The same things were measured in two ways. Each way mixes the same 9 hidden numbers, adds some noise and spreads widely along 7 directions of its own, which tell nothing about the thing.
In the rows, 128 means zero.
Some things both ways: the first way, then the second way.
[130 122 137  77 128 136 110 128 104 123 140 117 145 120  79 159 102 123
  84 210 117 141 120 112  84]
[144 152 119 146 145 130  97  75 140 137 119  95 117 116 181  97 120 158
 124 130  70 157 120]

[ 85 147  77  82  98 107 166 160 163 131 108 102 157  98 119 196 161  87
  95 167 118 119 103  76  99]
[119  81 103 146 173 148  75 109 102 104 140 102 199 156  98 113  98 132
 107  94 167  65 162]

[107 136  53 105 124 175 150 182 151 146  50 133 154 102 148 205 168  81
  95 141 131  89  47  86 132]
[137 131 129 133 115 131 113 128 122 161 122 121 135 133 113 152 155 124
 124 140 117 138 181]

[171 139 120 120 108 116 131 100 149 137 133 163 102 147 100  76 129 150
 172 102 134 126 180 111 161]
[ 77 120 104 120  84 106  55 167 115  84 119 138 164 168 174 102 108 132
 142  73 130 109 149]

[107 168 157 139 105 101  94 134 127 159 169 146 123  99  53 109 136 123
 122 163  89 105 156 106 129]
[ 84 174 147 135 130 113 131  88 140 191 127 114 115 160 156 114 144  83
 128 166  90 131 139]

[ 33 131 169 179 185 159 148 118  77 164 120 153 109 102 197 159  93  96
 169  95 147 150 125 179 133]
[ 98 124 143  82 122 116 190 162 132 146 111  93 112 159 124 132 116 118
 118 146 165 117  96]

[ 78 158 122 138 148 167 123 208 131 135 104 134 163 138 131 184 123  98
  96  99 123 116 103  92  99]
[187 167 130 146 154 134 161  90 122 140 122 119  89  66 129 145 149 165
 115 126 100 126  82]

[ 65 148 130 139 128 116 135 115 173 122 129  74 155  89 101 145 144  89
 118 127 152 162 132  82 102]
[ 50 191 170 145 124 102 172  98 111 105 171 111  83 195 183  82 148  85
 123 140  91  84  83]

[ 93 135  93  95 112  85 135 122 128 176 147 115 102  95  59 135 177 119
 210 136 122  93 144 102 134]
[ 84 121 161  90 170 103 148 150 174 153 117 123 102 153 106 127 156 114
 126 189 106 134  84]

[ 63  99 129  90 156  95 166 114 103 122 130 154  78 118 119 200  79 129
 190 101 153 104 140 153 135]
[145 127 109 125 156 154 169 117 115 102 128  99 145 117 140 132  77 119
  94 122 169  68 112]

[145 136 139 171 114 149  68 171  76  79 110 152 107 161 125 144 145 145
 110 121 132 133  90 111 117]
[135 110 109 160 122 107  99 125 107 118 136 108  88 112 163 147 136 145
 126  94  98 197 145]

[190  76  92  66 148 137 135 120 124 116 111 175 102 161 132 146  90 156
 171 124 117 119 127 143 143]
[132 143 171  94 160 118 111 163 159  92 105 126  78 128  97 121 176 166
 119 163 114 121  57]

[167  96 134  66 141 124 150 124 139  86 126 172 116 160 140 167  52 148
 103 134 126 130 150 127 124]
[157 126 129 155 152 139  86 107 127  97 138 107 118 112 153 106 131 166
 139  95 112 126 104]

[160  71 127  72 146 108 145  65 127 135 135 131  83 125 103 115  93 143
 176 141 141 108 146 157 147]
[137 127  75 152 119 137 126  84 118 157 120 150 187 109 178 124  60 122
 129  88 157 134 146]

[191 120 165 163 123 113 101 109 127 147 169 152  92 173 146  27 128 161
 189  81  86 133 186 159 145]
[ 72  72 126 115 121  80  94 153 120  84 118 123 141 173 127 110 107 154
 121  98 140 143  99]

[117  85 135 101 153 120 159 120 138 155 139 166 159 129 159 137  44 104
 133 118 101 126 163 195 131]
[132 160 113  92 134 121 192 157 139 118 111 197 135 109 156 177 122 137
 139 127 150 128  48]

[ 64 100 137 119 164 156 147 124  99 114 102 137  82 103 147 210 110 118
 131 136 154 125  75 133 121]
[139 106 154  92 122 152 157 165 134 116 126 111 134 151  98 135 118 128
 121 147 169 110 129]

[116  88 137 110 107 130 118  91  93 105 123 183 104 121 144 157  77 107
 141 142 151 130 150 142 132]
[217 179  91 126 136 210 172  94 110 220 126 137 172  69 119 152 144 127
 143 125 145  86 199]

[127  98 122 150 134 143 154 111 178  71  82  85 139 134 182 143 117 123
  65 118 131 174  62 152 113]
[ 58  77 134 132  90 112 120 182  81  42 166 163 161 211 111 124 102  91
 123  80 199  84 135]

[ 73 153 103 147  91 180 128 154 128 121  59 181 119  93 120 196 143  89
  66 145 148  88  60  95 148]
[ 93 132 137 158 174 140  61  83 112 139 146 103 130 170  79  88 165  94
 101 150 100  84 183]

[ 60 149 109 140 151 139 184 103 103 166  72  84 146  85 199 161 144  61
 143 125 194 127 112 132 137]
[149  99 106 147 177 128 137 104 142 174 130 118 117  87 135 147 126 141
 145 122 119 166 119]

[114 109 100  94 104 141 175  85 122 137  72 164 100 127 130 144 100 105
 139 115 185  87 126 149 167]
[141 116  63 142 168 150  92 141 109 181 126 192 194  82  86 136 119  94
 143  86 145  58 171]

[154 142 102 133 126 116 152 129 176 127 111  93 117 131 118 104 181 144
 138  99 138 128 112 101 149]
[174 169 130 146 120 161 141 108 120 112 138 153 144 103 141 136 117 107
 110 137 137  80 141]

[151  91 110  48 120 107 119  90 135 108 111 116 126 120  76 162  79 112
 120 186 132 101 131 109 108]
[162 167 155 146 121 146 138  75 132 191 137 104 119 114 133 108 169 129
 132 162  80 131 182]

[ 84 117 117 145 133 147 118 158 118 130 133 117  91 134 149 150 181 121
 199  81 133 147 116  93 103]
[175 109 106 115 141 154 178 126 114 132 128 108 155  98 126 139 100 174
 123  95 165 109 113]

[118 160 157 118 143  85 155 107 117 139 144  63 181 112 133 114 102 106
  75 185 129 157 152 149  98]
[127  97 115 167 212 121  91  70 133 123 123 106 122 114 118 106  97 129
 107 114 136 121  79]

[133 162 145 182 103 108 106 144 147 106 145  57 162 143 150  80 182 119
  95 123 108 187 127 103  85]
[ 78  71 159 111 126 109 120 191  94  46 155 127 132 202  68 118 137 125
 114 109 159  78 108]

[111 149 118 154 111 121 100 137  73 165 141 106 121  96 121 116 211  92
 182 135 173 114 146  85 139]
[114 128  89 119  95 125 139 145 101 128 126 110 145 160 171 151 105 122
 121 108 116 151 174]

[162 103 117 114 126  79 158 110 147 151 162  98 150 149 167  70 132 137
 169 119  86 170 169 180 115]
[117 137 168  77 134 120 192 168 155 115 125 123  90 143 118 136 155 135
 114 188 109 127  84]

[146 142 157 166 106  88 130 122  97 145 164 163 105 148 129  67 137 151
 161  90 133 115 184 171 169]
[ 89 123 106 141 172  81 150 156 160 166 137 171  61  95 170 167 153  90
 159 139  71 207  75]

Other things, the second way, with their names:
<257>: [120 143 152 112  76 128 115 151 132 163 116  74 121 148 144 117 137 105
 119 143 127 112 195]
<31>: [144 129 149 143 137 130 142 110 151 140 140 147 116 124 147 155 154 140
 145 155 106 179 118]
<454>: [121 128 140  91 142 121 133 129 138 168  91 126 120 124  79 111 152 149
 117 141 166 119  96]
<804>: [151 120 124 116 119 145 121 138 140 101 131 124 144 136 158 130 121 155
 133 134 105 139 146]
<11>: [143 135 129 130 137 145 143 126 106 100 137 150 115 125 100 127 136 118
 102 133 149 107 124]
<916>: [123 141 175 161 161 120 156 112 157 135 175 175 113 131 133 139 162 109
 162 162  72 132  78]
<612>: [184 174 126 153 169 155 141  61 150 169 129  97 103  72 171 100 117 133
 126 154  65 124 122]
<370>: [ 95 102 155 120 131 127  95 167 140  91 134 148 144 166 104 119 134 113
 130 130 152  99 125]
<871>: [135 159 137 120 111 138 142 134 122 127 135 134 126 135 138 122 148 124
 130 132 116 109 134]
<1035>: [106 129 127 134  59 108 102 117 126 214 127 106 103 151 163 100 171 126
 166 127  66 227 221]
<525>: [120 114 130 107 138 136 122 153 120 125 117 105 114 132  92 107 127 125
 110 121 174  92 128]
<620>: [146 169 139 126 133 146 172 138 107 132 144 121 101 116 115 148 153  97
 112 148 118  85 138]
<847>: [139  99  96 130 118 146 124 133 112 134 138 107 151 133 146 122 103 132
 135  99 136 135 172]
<489>: [ 96  64 135 164 182  83 126  92 140  99 145 157 111 144 140 151 121 168
 146 110 145 228  35]
<394>: [178 162 149 144 159 169 150  84 142 170 144 120 118  98 126 122 147 126
 139 156 114 118 129]
<212>: [135 106 100 108 155 146  98  99 100 118  94 106 156 135  65  80 102 141
  75 120 179  85 138]
<701>: [104  86 122 122 134 116 117 147 105  66 123 102 143 149 109 107  93 143
  96  93 188  85 109]
<383>: [124 154  93  94 106 154 146 129 115 177 118 127 165 155 133 133 149 132
 129 144  96 125 201]
<1104>: [149 165 107 130 146 137 133  92 142  91 118 150 132 113 182 135 130 167
 117 138 101 155  87]
<252>: [104 184 138 157 161 108 123  99 100  97 151 145 100 142 144 120 154 113
 122 120  72  80  67]
<1009>: [189 137 133 120 126 168 138 104 151 162 124 159 183  95 113 117 131 145
 133 164  96 109 166]
<898>: [138 127 117 143 115 121 141 120 139 157 145 139 115 108 171 144 147 144
 156 115  97 191 141]
<655>: [201 182 117 176 185 180 148  26 102 167 138 102 115  83 124 119 132 127
 111 132 120 102 128]
<567>: [124 161 149  94 104 130 181 146 131 155 120  96 122 150 134 150 144  98
 103 186 106 104 177]
<56>: [143 142 116 116 142 148 152 155 133  73 138 165 135 126 144 146 124 134
 125 140 129 112  98]
<555>: [ 95 119 125 103 113 110 158 152 131 135 118 140 122 144 140 118 106  96
 118 141 133 127 120]
<704>: [132 136 104 128 156 119 133 148 103 167 110 166 105  77  87 153 131 113
 140  83 169 101  69]
<371>: [120 113  69 195 215 147 131  18  81 157 176 175 176 125 110 103 110 118
 134  83 135 114 117]
<680>: [123 108 128 128 102 132 157 141 130 201 139 100 135 148 140 168 129 103
 147 137 140 167 195]
<62>: [134 118 120 120 114 142 142 132 112 131 137 115 149 140 126 126 131 144
 129 117 130 121 157]
<467>: [137 126 169  93 113 135 130 155 167 127 120 153 113 135 116 105 168 164
 155 156 118 160 100]
<1161>: [112 103 141 123  98 128 137 180 115  83 149 154 134 159 124 138 118 108
 139 111 155 115 132]
<129>: [ 96  87 170  99 104 116 118 161 132  58 129  92 112 204 132 107 129 153
 117 148 137 164 119]
<865>: [ 87  34  93 108 122 103  68 200 143  68 116 183 192 163 121 157 104 153
 150  88 178 174 131]
<232>: [100 104 160 103 130 121 124 163 108 135 133 100 105 176  51 111 170 108
 112 145 138 101 157]
<1173>: [117 115 119 136 142 123 104 169 116 151 151 108  90 137 117 152 174 105
 146 124  73 149 178]
<336>: [154 120 135 115 116 128 130 174 137 103 127 177 103  92 102 143 151 131
 135 130 137 140 110]
<1005>: [131 147 152 156 125 129 133  81 129 122 147  93 111 136 159  97 116 108
 102 159  86 124 153]
<145>: [124 123 151  90 110 133 109 189 161  65  99 107 115 171 164 158 117 138
 122 157 144 154 110]
<108>: [151 145 145  85 143 146 155 137 122 134 110  92  91 125  68  92 152 129
  79 184 105  95 145]
<552>: [146 121 148 112 115 123 129 103 141 148 100 115 123 125 118 112 142 179
 123 141 141 171 118]
<662>: [ 96 167 188 122 120 109 160 139 139 220 148 119  72 143  93 129 204  87
 161 163  90 120 124]
<134>: [105 131 139 109  96 133  92 108 156 153 101 156 185 168 133 104 118 133
 140 148 160 145 154]
<34>: [112  90 137 161 166 131 121 112 121  97 160 126 115 155 133 121 107 107
 130 115 152 140 106]
<366>: [113 111 123 115 159 113 113 164 137 113 116 171 127 122 110 144 124 127
 142 112 153 115  67]
<939>: [149  95 171 129 111 145 113 149 110 174 136 113 141 127  36 122 148 100
 123 131 178  74 192]
<1087>: [128 130 159 104 135 130 129 157 159 133 119 172 116 140  98 155 178 142
 151 159 145 163  96]
<351>: [194 102  89 140 146 153 114 109 146 178 109 160 169  64 125 150 114 163
 145 108 146 167 146]
<1155>: [154 180 143 118 122 158 196 131 126 170 150 115  89 103 139 121 153  90
 132 153 109  95 143]
<695>: [145 197 135 166  83 133 137 117 113 120 171 115  89 119 212 114 149 101
 137 133  14 127 175]
<1094>: [205 142  84 152 125 176 131  77 110 163 116 122 156  68 134 124  95 115
  97 129 127 121 206]
<235>: [112 145 136 126 104 118 147 142 103 149 147 168 108 138 116 125 158 126
 155 102 124 132 110]
<734>: [164 132 119 101 154 157 110 151 163  99  95 148 146 105 130 147 126 157
 125 148 144 128 103]
<708>: [132 157 118 123 109 147 138 118 129 104 120 165 172 140 168 135  93 134
 133 115 169 105  98]
<172>: [161 114 131  98 127 177 141 106 132 137 115 131 188 143  86 110 120 152
 115 150 180 102 164]
<302>: [108  99 149 159 175 121 103  98 150 196 145  69  96 134 145 108 120 113
 170 104 144 153 101]
<656>: [131 117 145 112 146 113 136 158 139  83 117 150 110 128  99 155 142 132
 104 159 135 123  91]
<1090>: [141 161  90 158 196 154 136 102 112 161 145 123 139 104 154 152 114  90
 131 113  99  78 123]
<408>: [128 101 144 155 154 140  98  98  97 164 154  47 128 162 104  97 142 131
 131 109 105 103 178]
<676>: [134 111 133 148 146 100 123 154 122  74 135 185 129 111 123 187 123 139
 130  95 144 124  50]
<149>: [103 138  93 128 141 106  91 117 129 142  87 134 122 120 164 130  96 129
 132  91 161 155  81]
<455>: [108 101 109 121 123 121 150 122 129 112 138 164 141 152 150 124 120 151
 142 119 142 181 107]
<217>: [206 160 171 115  87 158 126 128 147 108 102  96 116 105 134 132 142 154
 100 173 117 124 156]
<1028>: [128 117 169 120 104 137  98 141 143  70 127 128 134 167 114 133 155 140
 103 174 131 146 164]
<441>: [ 76  87 148 100 112 103 123 247 127  22 156 153 115 181 138 142 126 117
 145 106 128 101  94]
<911>: [ 98 132 107 157 186 116 121  95 128 197 144 119 103 118 158 102 127 100
 170  93 103 134  86]
<278>: [103 108 188 131 146 125 111 135 131 110 156  78 100 185 104 101 163 132
 130 159  87 115 136]
<1069>: [215 161 178  77  63 180 180 179 175 148 112  97 114  95 149 135 151 155
 144 181 117 123 170]
<666>: [170 122 158  79 113 155 162 196 152  68 134 169 120 128 104 151 160 160
 137 156 139 137 108]
<431>: [112 149 143 100  77 124 166 193 125 169 140 107  93 164 163 161 145  93
 163 134  81 149 160]
<606>: [ 96 124 100 193 132 102  77  56 114 152 141 119 144 125 204  98  83 122
 151  62 129 153 113]
<1152>: [ 60 124 104 106 116 108  95 147 133 115 104 143 169 165 156 111  87 110
 124 104 189  96 114]
<554>: [ 97  95 140  84  88 126  96 162 133  71 103 152 157 185  95  91 124 146
 107 141 178 133 141]
<534>: [ 90 133 125 136 136 114 113 156 102 103 137 117 105 153 131 125 122  86
 114 111 135  90 132]
<938>: [184 136 181  57  25 160 199 228 136 111 140  97 114 137 107 140 187 153
 118 189  80 119 230]
<97>: [150 165 154 121 139 140 193 155 113  94 160 128  92 125 116 148 179 130
 110 165  66  92 125]
<439>: [166 148  88 147 184 138 123  75 144 123 116 157 119  69 159 118 114 155
 119 121 114 157  78]
<809>: [ 90 134 129  86  90 113  94 191 143  70 103 136 115 169 163 123 127 123
 119 141 114 139 131]
<488>: [156 116 147 147 149 138  70 121 146  68 126 158 166 107 133 110 113 169
 140  97 157  88  77]
<333>: [145  90 111 121 168 141 106 108 124 148 113 106 128 115  73 100 124 139
 104 135 150 139 143]
<1146>: [169 141 100 175 144 131 109  85 141 236 127 145 131  30 152 130 129 119
 168  85 117 147 143]
<1102>: [ 94 132 136 142 160 106  64 111 154 177 107 147  90 117 117 100 154 113
 153 123 140 163  88]
<246>: [211 112 185  64  96 140 177 170 185 166  92  97 113  83  98 142 160 205
 135 190 107 164 125]
<403>: [121 132 109 111  95 107 134 178 126 154 112 148 118 109 155 140 113 123
 150  93 126 141 117]
<238>: [200 211 126 133 115 145 206 103 103 134 141 140 103  71 166 151 146 159
 124 124  67 106  99]
<197>: [141 117 120 144 164 119 118 111 119 136 123 140 128 103  99 141 128 137
 121 116 126 124 101]
<958>: [ 72  71  89 150 158  71  77 190 111  77 135 158 122 144 152 171  95 119
 150  53 129 140  68]
<255>: [160 178 127 113 115 151 158  98 127 177 108 139 135  98 128 118 135 121
 118 144 137  98 140]
<1106>: [189 105 115 109 105 165 137 135  97  99 113  78 135 111 101 108 118 168
  86 122 156 112 180]
<909>: [146  86 126  87 123 141 120 194 141 105 125 148 122 117  94 110 157 162
 147 128 123 142 137]
<471>: [149 105 130 119 149 155 125 112 124 146 112  94 151 133  86 103 108 122
 100 149 155  97 164]
<353>: [160 126 103 164 171 152  90  64  95 183 115  78 157  96  96 119 102 126
 107  83 173  70 151]
<125>: [139 134 110 129 104 137 147  99 126 115 137  82 110 138 197 102 116 153
 112 135  90 181 165]
<113>: [114 132 145 125 132 118 108 123 125  92 118 127 109 146 135 102 117 131
 119 128 128 119  87]
<242>: [122 162 118 147 136 113 161 120 105 134 127 109  96 113 156 160 113  95
 110 120 122 114 104]
<600>: [ 71 132  73 188 157  87  73  67  71 140 130 125 120 136 167  96  89 118
 135  18 159 125  73]
<165>: [ 77  92 106 106 119  84  97 184 125  91  94  98 123 157 158 153  86 129
 120  91 161 138 103]
<1051>: [115 128 136  75  95 131 132 152 131 179  80  92 132 147  92 110 127 123
 108 149 181 119 159]
<1129>: [107 122 113 140 171 129 119 127 113 194 138 129 131 124 103 125 125  86
 149 101 131  93 127]
<698>: [ 87 159 164 140 146 109 109 144 146 103 143  94  73 164 167 118 143  94
 132 152  79 110  93]
<692>: [ 92 143 138  97  77 113 100 129 151 114  98  99 131 171 187  85 115 140
 121 148 115 152 141]
<732>: [143 139 127 115  91 132 180 165 136 156 157 126 120 117 174 159 155 135
 164 130  84 150 165]
<1045>: [146  96 126 125  93 120  97 157 132  93 120 139 154 117 132 134 132 169
 134 103 135 140 144]
<757>: [113 143 133 149 166 113 131  86 120 150 131 128 110 125 115 123 135 104
 110 144 102 114 111]
<138>: [ 82 165 117 167 229 115 107  53 128 142 129 112 116 123 139  87 105  85
 107 121 141  61  41]
<1017>: [109 124 121 125 122 129  74 146 134 146 120  79 109 150 154 120 136 115
 137 122 115 145 170]
<1117>: [ 99 101 107 155 155 111  83 147  96  50 155 161 132 149 126 143 147 145
 128  84 116 128 109]
<37>: [134  98 137 134 144 121  51 111 145 169 104  60 113 129 102 109 160 153
 119 136 103 166 175]

Some of these things the first way, each followed by its name:
[ 99 189 134 155 127 105 126 133 128 161 144  51 166  96  91  96 193 102
 124 147 152 152 144  85 112] => <366>
[163 103 125 104 148 162 146 142 170 112 101 157 142 157 177 146  72 132
  78 128  82 141 107 143 116] => <662>
[179 130  93  63 117 108 134 146 123 126 111 157 160 146 123 155  90 126
 101 177  92 110 134 128 119] => <37>
[100 148 163 184 126 147 128 149 129 107 113 167 117 153 128 122  97 135
  92  69 141 124 124 150 145] => <336>
[122 149 175 124 156 108 155 158 101 152 172 239 113 122 157 158  60 149
 111 130  88 102 182 167 173] => <145>
[165 115 146 152 139 101 135  74 115 101 136  53  90 113 164  90 185 142
 145 143 175 169 120 117 140] => <34>
[181  47 107 105  88 134 119  79 149 122 128  89  97 114 142  88 184 102
 151 136 171 113 129 104 143] => <371>
[165 130 138 118 146  78 116 153 106 137 170 163  99 157 106 111 116 159
 198  79 122  87 193 129 159] => <242>
[ 84 188 106 159 117 111 141 120 109 188 123 117 121  73 109 114 213  93
 190 119 180 110 154  82 171] => <734>
[101 138  99 128 121  88 153  90 134 125 123  47 120 104 107 118 192 111
 189 106 205 156 145  88 129] => <1155>
[156 114 114 156  98 145  58 143 126  95 124 135  92 127  93 124 185 151
 133 152  84 152  68  96 112] => <1087>
[ 88 131 141 211 103 176 110 159 148 150 135 121 127 114 157  92 204 104
 114  93 113 161  95 123 124] => <455>
[172 137 101 136 154 109 114 111  76 135 124  74 116 142 143  95 184 157
 204 146 131 181 112 135 116] => <165>
[152 115 173 117 117 110 135 112  78 109 158 196 106 153 170 126  63 150
 106 157 104 144 169 184 128] => <1090>
[134 106  86  92  61 128 102 167 131 148 149 151 171 121  96 136 160  97
 106 182  81 129 130 111  93] => <383>
[ 99 154 146  99 131  64 158 103 119 158 158  69 168  95 104 122 114  92
 114 173 147 124 178 130 111] => <471>
[188 144  98  79 128  96 141 182 133 131 153  95 144 154 109 128 178 152
 123 142 120 116 142  82 118] => <958>
[177 110 126 125 118 133 125  96 163 136 146  98 119 135 126  62 166 141
 148 131 120 165 145 113 126] => <467>
[119 155 128 160 131 126 125 118 167 146 140  60 154  97 122  89 192 116
 117 151 111 186 110 100 106] => <708>
[ 79 154  99 164 101 144 153 140 141 166  89 148 117  91 149 140 180  89
 139 103 142  96 102 115 164] => <865>
[ 95 134 137 103 126 113 125 123 129 121 141 138  82  95  78 172 137 120
 147 137 156  96 142  68 138] => <394>
[ 91 123 137 106 152 184 119 144 145  93  96 135  99 114  88 204 108 134
  77 156 126 132  55  84 100] => <606>
[130 155 113 165  95 128  93 182 137 122 137 109 126 139 103 113 212 132
 130 105 117 133 113  74 115] => <232>
[115  94 131  87 167 169 146 135 109 116 101 167  98 153 117 182  64 145
 128 114 145 109 101 150 126] => <403>
[162  92 112 115 138 108 162  94 117 143 108 158 132 154 207 105  74 128
 161 119  87 140 138 220 142] => <567>
[132 132 109 121 116 100 140 130 109 166 149  82 161 132 111  86 169 112
 163 121 159 134 166 135 124] => <108>
[ 56 124  92 116 150 154 168 150 130 116  77 124 134 115 133 211 120 106
 126 107 169 140  77 125 117] => <525>
[126 145 146 141 114 118  97 142 118 123 135 105 144 134  93 115 127 125
  91 159  96 133 110 132  96] => <757>
[ 92 127 105 133 114 160  70 192 134 130 138 150 116 131  48 159 167 139
 151 124  77 133  83  88  88] => <454>
[192 105 129 135 143 123 141 117 143 139 148 107 125 138 197  77 161 140
 149 124 109 163 143 142 140] => <129>
[129 163 117 150 101 130 104 157 117 119 135 113 155 133  80 113 177 151
  88 170 101 182  90 126  98] => <809>
[121 124 115 155 119 118 107 144 132 106 134 128  80 158 110 118 169 162
 199  69 114 148 116 115 119] => <701>
[126  73 154 145 178 173 127 108 105 136  93 154  82 110 207 156  91  98
 147 109 140  88  94 156 161] => <489>
[166 100 132 111 102 163  79 132 109 117 129 176  91 137  79 127 132 136
 127 140 141  92 126  94 142] => <1035>
[149 141 147 144 131 109 177 145 188 114 139 105 170 150 185  97 115 134
  57 109 103 167 142 152 123] => <1161>
[ 92 130 102 140 151 147 178 124 125 158  81 118 118  92 213 164 160  84
 151 115 159 117  95 128 154] => <680>
[125 176 123 143 104  76 158 141 165 120 156  70 143 135 121  94 193 138
 131 101 143 162 165  84 120] => <441>
[113 144 158 116 141 150 133 135 101 117 120 131 131 116 175 172 106  92
  83 164 151 128 138  86 109] => <408>
[ 87 185 154 171  91 146 125 193  91 115 115 179 165 133 163 166 117  93
  32 136 132 121 129 119 120] => <1173>
[155 115 109 103 133 106 142 112 149 134 148 147  75 137  96 111 153 177
 198 109 110 138 140 124 147] => <138>
[102 153 168 198 135 207 103 150 109 121  90 162 127 133 172 129 120 104
  71 111 139 141  90 123 129] => <252>
[177 124 109 125 142 136 100 119 102 109 111 108  90 148 138 119 167 153
 182 132 129 151 105  96 118] => <353>
[ 79 148 127 125  82 128 118 172 136 115 145 125 137 132  63 153 158 120
  95 124 142 130 132  84  96] => <909>
[108 109 100 161 111 187  99 122  83  89  40 161  83 115 160 184 145  92
 138 105 203  97  64  97 158] => <1117>
[133 166 182 161 107 128 109 105 107  77 121  96 149 148 122  98  98 131
  39 164 147 178 128 130  93] => <695>
[112 115 148  69 121  41 122 103 119 135 193  90 125 119   5 120 100 140
 158 159 130 102 188 134 107] => <555>
[193  82 116  85 118 123 138 118 141 115 129 139 130 165 149 110  97 152
 110 156  79 144 119 172 112] => <351>
[162 146 155 167 124  82 122 115 118 133 142 117 162 156 160  62  99 133
 116 125  85 152 158 192 123] => <656>
[ 84 129 145 151 167 191 139 144 110 148  87 122 143 130 184 148 105  77
 123  86 178 120 122 117 122] => <238>
[107 186 181 150  92  52 114 128 106 139 184 112 153 124  57  83 119 118
 103 138 137 109 206 128 128] => <1094>
[138 177 129 165 145 112 168 120 176 143  98  84 124 134 170  88 160 117
 146  60 154 113 146  94 159] => <939>
[124  99 128 207 143 203 132 117 107 101  58 136  95 144 222 121 149 129
 119  80 161 169  42 177 149] => <11>
[ 60 151 150 169 128 164 115 154  96 146 121 126 160 110 115 142 126  95
  83 140 140 144 101 143 105] => <212>
[113 152 167 134 149 150 137 175 144 137 155 142 153 133 110 139 106 134
  57 140 102 137 131 125 113] => <113>
